The rows of a group lie close to one hidden flat surface of 10 dimensions, which passes through zero. Surfaces can cross.
In the rows, zero is written as 128.
Some rows, each with its group after it:
[149 170 122 100 110 143  87  96 120 136 144  81 112 107 157 184 134 141
  97  75]	k230
[ 91 211 157 176 127 102 149  82  65 132 102 149  87 144 164 144 129 117
 163  89]	k714
[ 74 129 150 176 132 133 205 167 175 138 106 102 130 176 157  88 111  92
 175 120]	k194
[143 162 104 113 121 126 103 128 116 116 108 174 178 137 183  91  68 140
 168 172]	k194
[121 149  97 120 136 112 149 138 123 122 143  95  72 140 155 191 147 126
 110  84]	k194
[199 115 124  89  86  90 104 119 105 124 120 146  98  48 125 110  85 125
  81 152]	k190
[101 120  99 121 190 143 109 162 139 152  98 125  89 140 125 135 134 123
 106 130]	k513
[ 97 135  93 126 155 178 160 112 117 136 170 138 190 144 179 136  94 130
 154 127]	k190
[120 137 203 129 141 126 117 143 130 135 189 136 113 126 147 148 137 165
 144 121]	k513
[149 136 158 151 119 146  95 110 114  53 134 153 174 107 141 122 108 152
 172  98]	k513
[127 120 166 109  88 148 120  58 115 139 125 134 146 136 126 137 150 126
  68 150]	k194
[148 101 125  98 120 151 127  96  95  72 171 151 152 135 158 168 133 157
 107 122]	k513
[101 140 111  91 122 173 138 102 148 153 144 132 160 190 166 172 137 132
  89 174]	k714
[168 110  47  47 114 104 120 122 112 184  84  78 101 145 110  94 155 118
 116 124]	k190
[119 100 142 116 178 100  86 150 115 122 153 120  89 113 174 117 133 141
  93  91]	k423
[141  98  67  81 107 163  80 107 169 135 133 100 186 102 185  65 101  93
  50 120]	k230
[124 131 195 168 144 122 109  93  81 155 168 125 140  66  88 139 134 151
 150 100]	k423
[124 142 145 119 156 123 131  99  58 134 181 184 136  98 183 160  76 157
 129 156]	k714
[108 103  93 135 171 102 105 169 141 123 150 112 135 150 110 100 170 129
 147  94]	k190
[145 137 117 132 151  40  90 147  85 146  95 148  76  67 164 124  71 120
  82 156]	k714
[124 159 112 118  89 110 192 120 127 153 128 110 108 145 178 152  98 103
 121 136]	k423
[153 103 132 127 131  73  54 131 109  78 139 140 149 105 145  86 138 145
 117 104]	k190
[143 151 158 127 156 168  95 149 133 111 149 149 131  92 143 177  80 168
 138 140]	k423
[108 144 143 135 156 115 182 125  71 124  97 184 104 165 173 139  89 142
 175 171]	k230
[ 95 157 138 181 139 156 162 151 157 105 137 150 129 128 140 139 105 108
 153 123]	k190
[137  90 107 125 191 108 139 177 109 163 159 116 101  66  92 164  96 147
 128 139]	k714
[ 88 119 171 186 173 145  89 139 160 121 122 112 121  96 121 119 135 115
  97  86]	k714
[118 120 175 150 181 103  82 120  70  83 130 212 121 125 145 115 123 156
 132 148]	k230
[126 117 145 164 156 131 106 156 132  70 142 141 147  86 177  89  82 128
 152  84]	k194
[183 133 118  81  86 114 122  99  81 123 127 135 113 116 120  79 144 141
 174  99]	k714
[156  96 166 103  94 176 117  79 114  82  87 127 146 153 107  75 168 139
 151  98]	k513
[135 156  91 128 168 156  95 160 142 157 152  95 115  96  83 167 142 143
 157  86]	k423
[127 136 122 150 174 143 104 147 118 124  77  82  97 117 112 139 134 140
 170  62]	k230
[134 127 115 142 146 126 106  99  82 144 148  98 145  62 147  91 105 121
 149  54]	k513
[172  84  98 117 108 129 105 135 148 112 106  85 141 103  51 115 163 129
 123 104]	k513
[102 152  74 140 139 141 146 149 150 127 187 129 161 162 122 139 154 122
 164 111]	k714
[111 127 140 126 113  78 151  98  86 144 151 125 103 159 147  94 175 118
 139  89]	k423
[140 110 149 111 133 154 102  98 105 129 155 119 150  92 152 111 116 143
 122  98]	k190
[110 122 138 167 150  79  94 161 151  88  34  96  80 146 149  91 140 109
 119  83]	k194
[ 72 136 183 159 182 171 154 135 129 177 160 136  93 116 144 116 118 117
 135 111]	k513
[132 140 133 136 118 103 114 120 113 119 115 123 118 135 131  86 146 123
 158  90]	k423
[106 128  98 135 125 113 157 117 125 167 160  94 121 137 107 120 169 103
 126  92]	k423
[122 136  90  71 184 158 100 154 126 144 148 134  64 161 163 137 161 143
 117  97]	k230
[137  95  88 101  91  71 119 114 135 137 118 126 129 128 146 111 133  92
  32 168]	k423
[149 125 121  90 102 111  97 132 158 136  73 118 122 142 150 122 112 122
  72 174]	k194
[128 101 182 189 138  84 131 146 108  86 134 174 122  94  66 106 144 133
 157 128]	k194
[130 181 153  82 103 106 162 119 105 217 149 100  69 165 146 154 151 145
 159 128]	k513
[106 129  83 167 131  85 143 156 159 131  63 117 127 141 105 123 118  90
 109 161]	k714
[114 146 168 172 132 116 132 155 142  89 132 180 123 117 144 157  92 133
 118 172]	k190
[118  94 168 124 167 159  94 119 127 149 114 105 137 132  94 137 154 159
 117 126]	k190
[118 121 177 189 111 121 186  95  90  96  70 142 143 132 107 112 113 115
 175 130]	k230
[101 148  86  94 172 144 151 125  96 182 179 140 110 162 146 170 146 140
 134 136]	k230
[125 135 148  90  40 155 154  73 168 141 127 116 147 182 151 112 163  97
  67 154]	k714
[136 163 122 102 125  61 119 143 103 163 165 173 113 151 119 185 134 162
 126 209]	k230
[127 111 124 142 101 161 199 119 143 131  73  80 138 122 137  96  90  93
 154 107]	k230
[ 87  65 146 124 211 165  80 143 145 134 111 113 182 170 135 100 143 154
 127 140]	k190
[ 89 115 162 183 122 136 189  98 121 156 135 118 126 107  92 122 143  88
 120 109]	k714
[ 91 169  84 198 162 189 145 128 138 103 130 144 198 110 120 154  87 112
 179 117]	k190
[ 92 122 147 159 134 111 169  95  92 153 165 133 147 148 104 139 163 125
 146 125]	k423
[122 138  99 155 102 111 135 108 124  77 132 172 173 140 120 143 131 115
 120 157]	k194
[129 165 125 154 153  81  84 145 105 107 108 154 139 125 142 163 100 153
 154 153]	k230
[ 63 153 108 148 171  83 130 114  94 182 129 125 135 159 209  69 120  99
 142 104]	k513
[147 120 163 109 102 108 142 132 133  98 144 120  81 101 207 139  92 125
  82 108]	k194
[138 179  96 118 131  81 129 125  75 141  76 140  94 168 121 130 144 139
 186 132]	k194
[136 147 125 116 127 115 119 163 149  84 116 130  92 130 236 110  71 123
 129 102]	k423
[167  98 102  81 107  86  93 142 135 104 142 109 130 154 109 160 171 158
 106 144]	k513

New rows, each followed by its group:
[124 134  93 136 158 129 102 141 126 125 114 129 145 124 117 144 120 139
 139 133]	k190
[150 171 158  95 112 148 121 115 107 109 118 151 105 167 157 166 128 167
 163 132]	k513
[138 119 152  69 130 147 171 134 117 167 179 136  67 133 168 150 118 143
 115 142]	k230
[122 122  95 125 155 133 175 143 114 183  94  83 126 123 118 133  98 123
 168 130]	k230
[160 116 122 131  80 103 128  96 105  82 139 152 170  84 165 124  79 121
  95 147]	k513
[118  81 158 150 146 154 174  88  83 119  89 172 182 117 125 133  68 136
 120 203]	k714
[111 150 142 133  98  81 153 120 133 174 114 134 116 132 161  92 106  99
 111 164]	k513
[138 108 115  84 118 117 189 136 120 212 147 103 102 134  91 138 136 129
 131 168]	k230
[157 121 142 129 102 136 109 140 159 100  60 142 116 112  97 107 113 118
 111 160]	k513
[103  89 125 180 176 132  89 136 132 116 147 142 188  98  80  83 140 123
 134 121]	k230
[121  97 180 113 179 144 173 103  49 173 152 153 107  95 158 127  80 153
 146 141]	k230
[ 80 173 101 159 125 122 124 113 151  88  99 135 153 197 190 180 128 114
  94 143]	k194
[119  99 106  94 133 158 102 152 194 133 145 113 161 154 140 146 132 132
  67 171]	k714
[ 84 145  88 164 173 106 122 156 136 144 100 150 123 121 167 114  83  95
 105 151]	k513
[151 119 191 115 118 143  87 113 126  84  66 145 127 129 161 123  98 153
 110 152]	k714
[ 82 134  83 192 147 146 172 161 175 134 160 112 221 123 133 138  77 108
 168 147]	k230
[122 122 129 114 192 111  63  84  38 142 126 173 124 111 139 120 138 159
 113 129]	k230
[114 145  97 146 195 131  54 144 113  94 110 146 157 113 188 126  86 144
 137 108]	k230
[113 165 100 201 142  81  61 107 101  89  79 134 206 115 108 144 117 130
 151 131]	k230
[135 121 202 172 139  94 148 152 113 117 116 135  70  62 126 157  82 134
 123 126]	k714
[132  90 141 107  74 105 164  91 126 125 132 158 148 139 146 123 120 108
  55 196]	k423
[117 104 146 155 150 102 168 170 144 155 146 118  92  84 112 180  88 123
  95 164]	k714
[138  59  84 132 140 126 103 120 132  77 105 130 170 109 111  96 134 110
  77 123]	k513
[135 125 163  93 143 158 160  89  66 190 171 109  80 103 117 160 143 153
 139  92]	k714
[ 91 141 152 168 110 134 151 107 148 120 160 140 151 133 146 122 135  98
 108 122]	k714
[116 117  82 116 117 126 115 146 171  83 111 176 150 182 153  66 144  97
 101 161]	k230
[189 111  66  80  67 105 183 129 109 130 145 127 138 136  79  87 147 127
 193 134]	k714
[104 130  97 129 176  97 131 167 130 149  90  98  97 132 184 174  85 127
  98 141]	k423
[131 155 146 129  85 139 106  80 128 105 163 127 128 134 118 159 180 128
  92  93]	k230
[151  64 115  94 106 132 110 137 167 101  71 149 126 139 130   9 134  89
  84 146]	k230
[ 66 154 116 177 132 143 196 108 116 125 173 168 183 199 104 166 163 126
 183 155]	k423
[112  95  91 129 178 144  74  98 102 162 152 123 183  87 115  93 133 128
 100 113]	k230
[151 116 149 108 108 137 120 129 138  70 128 172 134 150 145 164 121 150
 100 175]	k513
[124 115 106 138 141 147 120 129 140 124  81 111 133 140  92  96 151 113
 146 109]	k513
[131  72 121 128 176 118  96 179 145 128 124 152 155  90 140  62  76 129
 123 165]	k230
[135 153 191 136 120 135 130 117 104 102 162 165 125 108 183 150  84 152
 143 132]	k423
[ 94 121  88 153 167 170 161 123 124 134 108 111 165 138 154 111  99 107
 158 102]	k230
[ 94 150 142 145 149 122 124 124 115 136 121 146 132 156 171 103 120 122
 151 122]	k513
[141 154 140 110 121  98 108 100  81 152 138 132 107 141 109 128 171 146
 153 112]	k423
[151 118  77 134 132 174 141  91  96 121 119 104 143  67 105 130 109 110
 132  74]	k513
[138 115  69  88 113 111 150 146 142 164 250 133 148 110 131 129 138 122
 110 140]	k714
[139 124 155 124 113 118 131 124 117 113 204 127 151 118 133 166 134 160
 139 118]	k513
[114 115 100 179 152 112 122 176 161  99 136 125 128 107  88  90 147 101
 152  83]	k190
[108 132  98 137 163 135  85 156 160 126  65  88 126 151 145 101 132 115
 131  92]	k194
[148 117 128 111  96 106 117 136 155 147  79 158 157 145  81  98 121 123
 112 226]	k194
[139 132 105 118 135 137 119 129 122  98 160 115 114  97 176 143 108 128
 116  73]	k194
[ 99 131 159 169 134 112 171 118 111 130  95 123 136 145 149 123 103 118
 159 133]	k423
[ 98 162  96 141 159 162 138 145 138 101 140 139 138 158 200 154  98 127
 149 108]	k230
[163  99 154  94 132  92 138 145 103 193 130 111 107  79 111 129  89 152
 128 174]	k230
[106  91 149 123 133 175 170 126 150 134 206 143 140 123 134 106 138 115
 109 122]	k230
[158 119 166 119 103 143  91  68  84 103 163 188 180  85 124 116 110 150
 110 162]	k194
[156 164 108 101  99 118 131 145 136 117  75 107  93 173 121 140 149 138
 170 119]	k714
[153 127 101 123  66 141 122  66 118  65 131 167 199 116 177  97  94 103
  96 139]	k194
[105 147 108 159 177 143 128 146 110 123 150 128 133 129 127 131 135 139
 190  81]	k194
[133  87 129 119 122 113 115 111 118 138 128 155 161 115 112  72 124 115
  98 170]	k230
[122 101 159 116 170 129 121 149 118 131 110 121  95 120 167 141 101 148
 109 134]	k423
[147  96 125 144 129 146 108 138 153 118  95 101 134  91  61  94 145 116
 128 103]	k513
[ 70 124 168 158 221 163 117 164 138 166 165 132  92 112 137 132 126 134
 130  99]	k513
[160 143 135  89  66  62 128 127 129 171 119 101 108 137 125 116 140 128
 123 156]	k513
[155  90  97  77 137 134  73 107 110 103  44 111 120 169 118  76 176 136
 119  98]	k513
[141 140 164 132 117 130 143  87  89 186  85 120 140 111  64 182 115 152
 137 193]	k423
[124 107 128  92 158 143 137 100  81 172 147 139 104 131 119 114 153 133
 117 129]	k230
[155 120 123 139  83  88 135 170 175  94  49 134 148 129 146  82  68 108
 134 187]	k230
[104 112 156 115 146 212 108  76 128 163 193 109 164 111 117 158 156 142
  85 104]	k194
[148 139 195 127 107  79  76 141 134 112 109 156 117 106 172  90  90 139
 113 162]	k513
[133 134 223 158 118 131 104 153 167 145 103 129 103  94  94  74 117 126
 144 133]	k513
[181 108  90 143 106 107  93 166 159  61 150 121 166  75  75 181 114 146
 119 141]	k513
[ 81 154 157 202  96 122 191  91 125 127 151 136 133 128 113 106 151  79
 144  89]	k714
[116  88 159 176 145 147 130 140 152 107  90 126 165  87 121 121  74 121
 110 151]	k423
[116  91 201 136 202 182  74 148 137 119 125 139  88  84 127 103 124 147
 109  97]	k513
[ 99 106 144 183 132 104 129 102 117 110  83 172 204 146  85 136 118 124
 118 211]	k423
[ 93 128 174 166 170 176 122  92  96 130 172 134 158 115 116 120 147 139
 164  77]	k194
[128 171 146 133 118 128  92 132 132 103 190 135 118 127 166 119 151 137
 148  66]	k714
[101 106 110 147 196  76  84 157 114 148 126 104 113 101 147 153 116 135
  82 120]	k423
[147 128 116 126 148  76 127 182 128 163  92 116 120 111 111 137  78 147
 165 183]	k230
[ 92 126 146 149 148 185 157 118 146 146 170 121 171 133 143 116 119 123
 154 111]	k194
[120 102  66 171 129 136 125 145 165  86 128 134 194 121  64 110 145 100
 130 133]	k194
[115  95 165 123 108 188 177 106 153 166 168 107 159 114 130  87 118 109
 128 123]	k194
[116  65 108 149 157 137 102 118 126 112 122 102 166 110  95  64 160 111
 122  76]	k513
